All groups share one centre, and each spreads out both ways along 13 directions, with some noise.
In the rows, 128 means zero.
Known rows, each followed by its group:
[125 165 129 168 100 160 104 148 155 165 118 102 142 132  93 119 163 152
 194 163 134 150  90]  (2)
[124 160 143 166 123 146 137 132 123 118 107 177  98 129  87 108 110 112
 164  99 130 105 159]  (3)
[142 188 170  95 128 157 161 163 173 132 144  56 153 169 144 166 156 168
 193 161 123 133 134]  (0)
[135 129 122 185 118 124 156 144  56 137 126  81  76 136 144  98 154  92
 151 156 132 157 133]  (2)
[102 171 116 141 105 111 128 124  93 122 112  93 144 189 108 101  94 149
 148 108  89 146 112]  (1)
[151  78 107 153  82 136 147 130 124 173 122  95 170 124 171 136  92 184
 154 101 139 148  68]  (0)
[150 119 116 121 103 127  80 142 136 174 122  70  97 185 144 118 125 152
 117  97  97 147 103]  (1)
[112 102 140 205 173 151 133  91 158 156 102 118  74 183  95 102  91 145
 166 124  98 117 121]  (2)
[104 180 177 110 167 116 111  68 188 126 132  92  81 156 119 111 116 210
 152 126 130  92 119]  (1)
[100 138 149 129  65 146 141 145 115 134 123 112 201 112 117 149 161 138
 151 180 145 145 130]  (0)
[115 162 156 160 156  95 161 103 129 115 169 102  62 157 130 162 140 173
 170  83 157 124  78]  (3)
[136 113 117 100 158 146  99 149 162 128 114 110  81 134 126 133 163  83
  98 147 125 106 175]  (2)
[135 134 127 202 143 130 145 105 177 159 107  81 116 126 161 104  90 162
 201  75 108  96 119]  (1)
[121 108 101 100 109 120 142 112 149  90 103 128 114 116 132 158 124 148
 215 118 163  97  92]  (1)
[122 116 102  94  97 133 111 106 132 125  91 122 130 134 177 128  98  95
 165 158 132 140  96]  (3)
[172 123 102 141 111 113 167 109 105 154 115 102  90 133 118 122 122 130
  97 132 150 153  73]  (3)
[172 100 147 155 164 139 138 125 118 153 136 122  42 170  74 108 148 155
 132 129 103 124 161]  (0)
[162  97 136 122 139 153 134 136 146 154 141 152 110 168  78 156 124 153
 140 115 106 127 158]  (3)
[120 110 114 113 118 120 128  95 181 162 107  62 142 188 147 161  96 131
 103 112  93 116 131]  (0)
[154  97 121 153 153 140 141  85 142 169 125 121  77 166  62 122 118 178
 154 146 116 128 123]  (0)
[157 165 146 151 136 103 149 103 189 140 141 122 167  69 136 130 140 139
 149  85 100  78 187]  (2)
[213  99 126 154 112 147 153 123 163 181  83  82  97 182  57  97 151 146
 137 162  75 144 108]  (3)
[116 149 107 150 113 105  99  73 148 158 128 148 137  81 116 114 114 160
 129 110 150 122  97]  (0)
[188  52 126 113 122 102 138  96  98 121 140 176  89 159 117 143 134  93
 141 149  88 168  92]  (3)
[147 169 122 144 109  94 178 135  68  99 153 144 125  82  98 126 144 162
 166  93 156 115 144]  (1)
[173  93 131 149 136 141 140 152 128 120 106 157  87 112 129  93 129 123
 123 103 136 120 104]  (0)
[139 117  73 115 102 118 105  95 132 178 147  83 142 145  94 171 151 154
 184 165 112 152 131]  (1)
[123 159 129 103 117 149 133 130 142 144 132 105 112 126 110 150 148 167
 132 159 185 136  98]  (0)
[169 170 110 141 149 141 140 148 100 172 155 101 100  94 117 106 147 154
 107 147 157 146 148]  (3)
[179 132  99 152 124 140 135 107 174 225 139  86  93 159 109 161  99 185
 112  74 134 130 115]  (1)
[144  81 146 120 138 119 125 149 160 124 144 114  79 182 137 184 154 110
 131  64  99 101 164]  (3)
[150 104  94 136 152 133 122 118 151 149 115  84 109 189 150 128  94 132
 186 125  84 147  91]  (0)
[158  70 159 130  93 141 142 150 130 141 110 102 161 156 147 132 144  96
 133 144  62 129 183]  (0)
[117 156 106 119  89 116 135 131  76 124 128 146 140 106 201 137  79  69
 116 104 155 143 129]  (3)
[160 169 109  79 161 130 140 171 130 111 148  93 152 148 107 132 147 142
 137 145 101 137 151]  (2)
[101 165  68 141 110 154  97 142 164 150  98 131 162 128 104 145 106 122
 162 119 153 137  82]  (2)
[136  87 155 164 132 160 125 137 179 185 107  60  84 168 125 129 157 128
  73 136 123 116 145]  (2)
[158 111 131 105 137  95 104 164 147  97 141 112 165 117 113 115 195 122
 105 118  67 120 136]  (2)
[129 125 113 164  68 115 131 137 145 159 111  81 177 123 151 139 129 136
 119  88 121 134  89]  (3)
[164  67 187 181 103 173 142 143 111 178 116 138  96 182 118 100 104 166
 134 122 102 150 128]  (2)
[121 105 128 105  80 127 125  75 164 172 106  73 129 150 132 176 143 103
 141 166 114 113 176]  (2)
[112 104 101 106 139 113  96 134 104 126 166 118 112 137 177 172 142  99
 143 134 136 154 114]  (3)
[145 106 102 107 163 152 136 110 126 138 104 142  81 172  88 121  99 103
 103 170 119 141 131]  (0)
[151  86 104 120 100 121 157  99 143 153 138 144 150 125  93 177 112 180
 141 103 146 122 107]  (1)
[108 121 122 122  94 141  94 147  55 129 131 149 111 130  97 108 157 126
 142 182 151 168 115]  (0)
[117 140 167 134 147 127 131  95 144 122 130 152 150 151  94 108 106 152
 124 147  92 131 132]  (1)
[119 150  82 162 116 142  74 129 140 160 116 168  97 106 116 122 105 127
 154  75 165 126  92]  (1)
[147  97 137  83  95 150  72 129 216 151 100 102 152 106 149 137 165 148
 173 142 115  93 148]  (3)
[155 167 161 173 120 101 121 137 177 149 150  97 117  69 149 122 179 159
 123  52 139  86 140]  (0)
[154 146 144 128 109  88 148 102  96 113 154 141 153 109 106 118 143 155
 175 127  96 132 151]  (2)
[165 107 159 128  95 154 124 121 132 185 133 123 120 137 133 138 135 128
 133 149 111 135 179]  (2)
[171 113 113 141 134 133 122 104 158 138 111 176 162  85 138  99 101 112
 164 141 103 135 107]  (0)
[160 169 103 176 113 120 168 116 150 173 125  39 102  91 136 136 160 151
 193 121 151 103 147]  (1)
[124 152 156 107 145 152 141  86 167 145 131 150 143  86 114 131 122 155
 116 186 165 116 145]  (1)
[136 111 139 145 158 131 145  91 176 121 114 147 126 155  91 138 126 105
 163 160  87 126 123]  (1)
[122 129  86 124 156 112 127 103 194 128 100  71 107 116 168 141 124 109
 137 108 138  91 113]  (2)
[163  93 162 143 110 111 142 128  63 118 141 124  98 147 130  94 149 136
 169 151  86 154 134]  (2)
[156 102 113 181 161 111 196  80 144 188 152  49 131 142 130 149 104 173
 131 118  99 119 158]  (1)
[177 110 145 148 167 153 125 172 127 163 147  84 103 180 119  98 143 169
 119 144  92 164 105]  (2)
[ 50 135  77 164 105 127 107 113 143 122  91 136 131 137 100 155 107  96
 126  90 159 106 104]  (3)
[155 148 118 133 156 101 128 101 148 130 124  86  45 126 148 124 139 100
 181  89 103  73 214]  (0)
[172  44 108 104 102 118  99 119 133 173 162 145 161 145 107 177 158 127
 112 149  85 170 115]  (3)
[166 139  97 141  92 158  90 145 130 225 138 124 128 138 118 131  99 158
  80  94 140 162 118]  (1)
[191 141 187 103 120 111 155 113 144 145 178 126 117  89 165 145 142 200
 144  94 148 114 138]  (3)

New rows, each followed by its group:
[107 144 123 140  92  93 103 121  95 127 131  93 121 133 167 121 129 113
 163  83  96 111 178]  (0)
[225 110 172 123  99 128 170 132 139 157 125 105 129 140 162 110 119 155
 141 109  82 132 135]  (3)
[164 128 128 124 131 117 110 120 172 156 142 103 133 112 138 119 139 204
 136 106 135 132  60]  (2)
[166 165 130 133 129 134 166 147 125 123 135 106 102  92 158 125 135 144
 202 111 154 106 150]  (0)
[114 120 123 117 107 132 126 107 158 138 105 128 142 130 104 161 137  70
 114 132 100  92 223]  (2)
[167  87 148 125 115 128 117 133  88 154 139 128 104 171 134 104 110 155
 122 112  84 146 152]  (0)
[125 100  75 145 141  85  89 107 152 119 110  73 108 116 182 114 154  84
 155 129 107 131  69]  (2)
[133 169 198 146 121 157  85 135 182 129  98 174 112 103 134  71 128 141
 116 113 139 110 106]  (1)
[109 188  77 173 177 142 129 143 174 152 120  91 133 136  90 127 118 132
 120 108 140 121 112]  (2)
[123 126 129 118 129 125 138 183 155  71  91  83 145 144 117 116 183 114
 149 129 102  99 124]  (2)
[149 129 131  90  92 153  83 151 170 145 109  91 101 107 156 131 187 141
 175 170 169 130  88]  (2)
[147 142 179 155 139 105 157 117 115 142 148  68 136 140 150  85 123 187
 122 113  84 120 159]  (1)
[144 122 119 162 123 140 123 108 151 164 103  92 170 149 121  91 103 155
 183 158  74 144 112]  (3)
[118 139 130 144 161 121 118 102 157 130 135 141 147 167  45 124 127 161
 147 129  73 122 149]  (2)
[136 187 106 138 145 100 125  79  83 157 167 146 154 128 124 108  62 139
 141 122  87 157 166]  (0)
[133 174 165 101 129 143 132 141 168 115 122 145 156 132 126 123 123 140
 106 128 129 124 108]  (0)
[102  82 114 134 120 116 100  84 178 132 112 137 149 129 115 148 126 136
 154 113 105 103 122]  (3)
[ 94  80  91 139  87 106  77  64 113 159 102 140  97 127  95 117 115 141
  95 119 141 122 109]  (0)
[ 84 190 136 160 131 125 129 104 127 128 108 137 131 152  99  93  74 160
 100  94 137 121 102]  (1)
[124  84 103 151 194 100 144 119 115 110 158 101  36 172 108 156 155 136
 136 112 137 133  83]  (3)
[150 140 100 180 157 128 146 151  84 164 156  94 115 151 109 118 129 130
 118 126 109 166 126]  (3)
[143  72 103 148 134 140 125 128 133 115  67 129 125 142 130  78 103 105
 171 143  85 123 113]  (3)
[113 163 133 179 115 113 102 107 192 137 110 106 140  68 114 119 195 112
 170 128 129  91 135]  (2)
[137 103 156 140  99  92 103  82 115 139 144 128 148 143  80 119 178 139
 176 169  56 145 149]  (2)
[136  92 182 181  95 131 145  92 145 174 118 120 143 156  93 129 136 134
 138 127  66 114 193]  (2)
[130 160 166 187 170 119 197  79 161 144 126 105 124 128  92 113 117 147
  93 132 116 107 151]  (1)
[125 172 173 145 178 150 111 110 164 123 118 126 107 130 165  73 105 129
 182 154 104 115 148]  (1)
[180 173 126 159 107 109 152 137  81 164 146 103 108 112 149 106 143  98
 107 129 122 165 130]  (3)
[156 103 140  97 108 187 114 227 123 110  96 144  93 130 140 114 153 112
 108 122 163 123 127]  (2)
[161 130 120  97  96 108 115 131 120 156 149  69 153 137 125 142 184 136
 133 173  97 158 132]  (2)
[123 156 144 193 141 129 109  93 200 166 123 114 134 106  95 116 159 134
 166 126 102 101 153]  (2)
[153 166 101 142 194 131 126 123 133 126 129 150  64 137 104  98 106 117
 119 119 134 138 100]  (0)
[149 113  98 112 138 128 130 114 166 133 113 151 134 108 174 139  74 105
 137  77 121  98 151]  (2)
[ 97 153 160 140 155 124 142 105 149  93  98 114 115 132 135  95 119 127
 140 145 125 104 121]  (1)
[103 169 112 115 128 118  96  78 144 149 129 138 160 125 102 129 120 108
 118 172 111 143 144]  (0)
[117 176 157 161 176 150  82  98 213 134  94 153  72 152 105  95 131  92
 167 145 106 115 108]  (1)
[105 138  68 165 152 104  85 111 145 128 117 111 117 114 126 113 144  94
 152 126 123 134  79]  (2)
[166 103 134 144 122 134 155 118 198 170 102  40 110 200 106 147 131 179
 144 103  90 112 106]  (3)
[159 132 148 105 139 125 140 119 137 128 136  93 115 132 201 118 107 152
 181 127 118 125 127]  (3)
[161 202 134 121 124 165 135  93 163 209 147 120 152 136  81 142 107 171
 148 175 127 151 158]  (1)
[146 137 132 124 156 119 128  80 179 159 139 111  57 158  65 165 155 134
 115 118 120  98 178]  (3)
[135  73 115 120 139 137  82 116 170 149 138 153 133 119  82 148 161 145
 139 136 105 110 161]  (3)
[144 134  75 129 119 122 128  97 110 171 126 100 124 103 105 116 133 151
 112 187 171 169  64]  (3)
[160 101 129 124 160 144 149  89 184 148 132 106 128 100 142 151 146 129
 210 191 117 112 157]  (1)
[134 119 109 156 135  76 169  86  98 120 142 134 171 143 106 126  87 128
 128  85  59 124 160]  (2)
[141 157 102 170 140 138 146 144  83 158 135 145 144  98 116  94  95 119
 100 113 128 139 171]  (3)
[176 167 135 120 138  97 204 115  89 127 161  99 135 105 153 133 114 125
 137 115 107 113 213]  (2)
[170 113 182  65 121 111 141 129 132 109 153  81 104 109 184 121 158 212
 166 123 141  96 142]  (1)
[145 131 136  97 117 121 112 103 188 129  90  73  99 116 187 114 134 117
 163 129 120  83 151]  (3)
[159  76 103 135 131 169  99 145 168 177  98 114 175 134  95 100 121 142
 139 149  64 122 179]  (3)
[133 125 110 146 164 128 163  91 137 153 139  68 138 133 164 130  87 160
 205 149 104 118 159]  (1)
[142 139 125 138  87  83 130  55 128 158 139  94 102  76 164 134 143 162
 160 132 166 125  92]  (2)
[102 173 104 145 122 134 140 124 104 133 100  90 139 177 116 109  88 102
 122 148 108 152 121]  (1)
[159  95 133  83 107 112  81 120 164 116 126 129 158 137 129 119 151 181
 197 138  89 140  61]  (2)
[144 170  84 161 192 142 129 135 147 134 128 140 106 103  94 115 154  66
 136 184 137 155 105]  (0)
[158 163 145 166 112 161 138 104 189 197 127 116 151 115 132 132  94 194
 187 110 139 123 110]  (2)
[104 144 131  99 123 122  90  61 200 153 134  84 111 166 121 178 145 150
 199 165 123 125 107]  (3)
[145  87 118 113 103 119 152  47 187 177  97  94 148 142 139 155  71 159
 121 106 101  89 165]  (0)
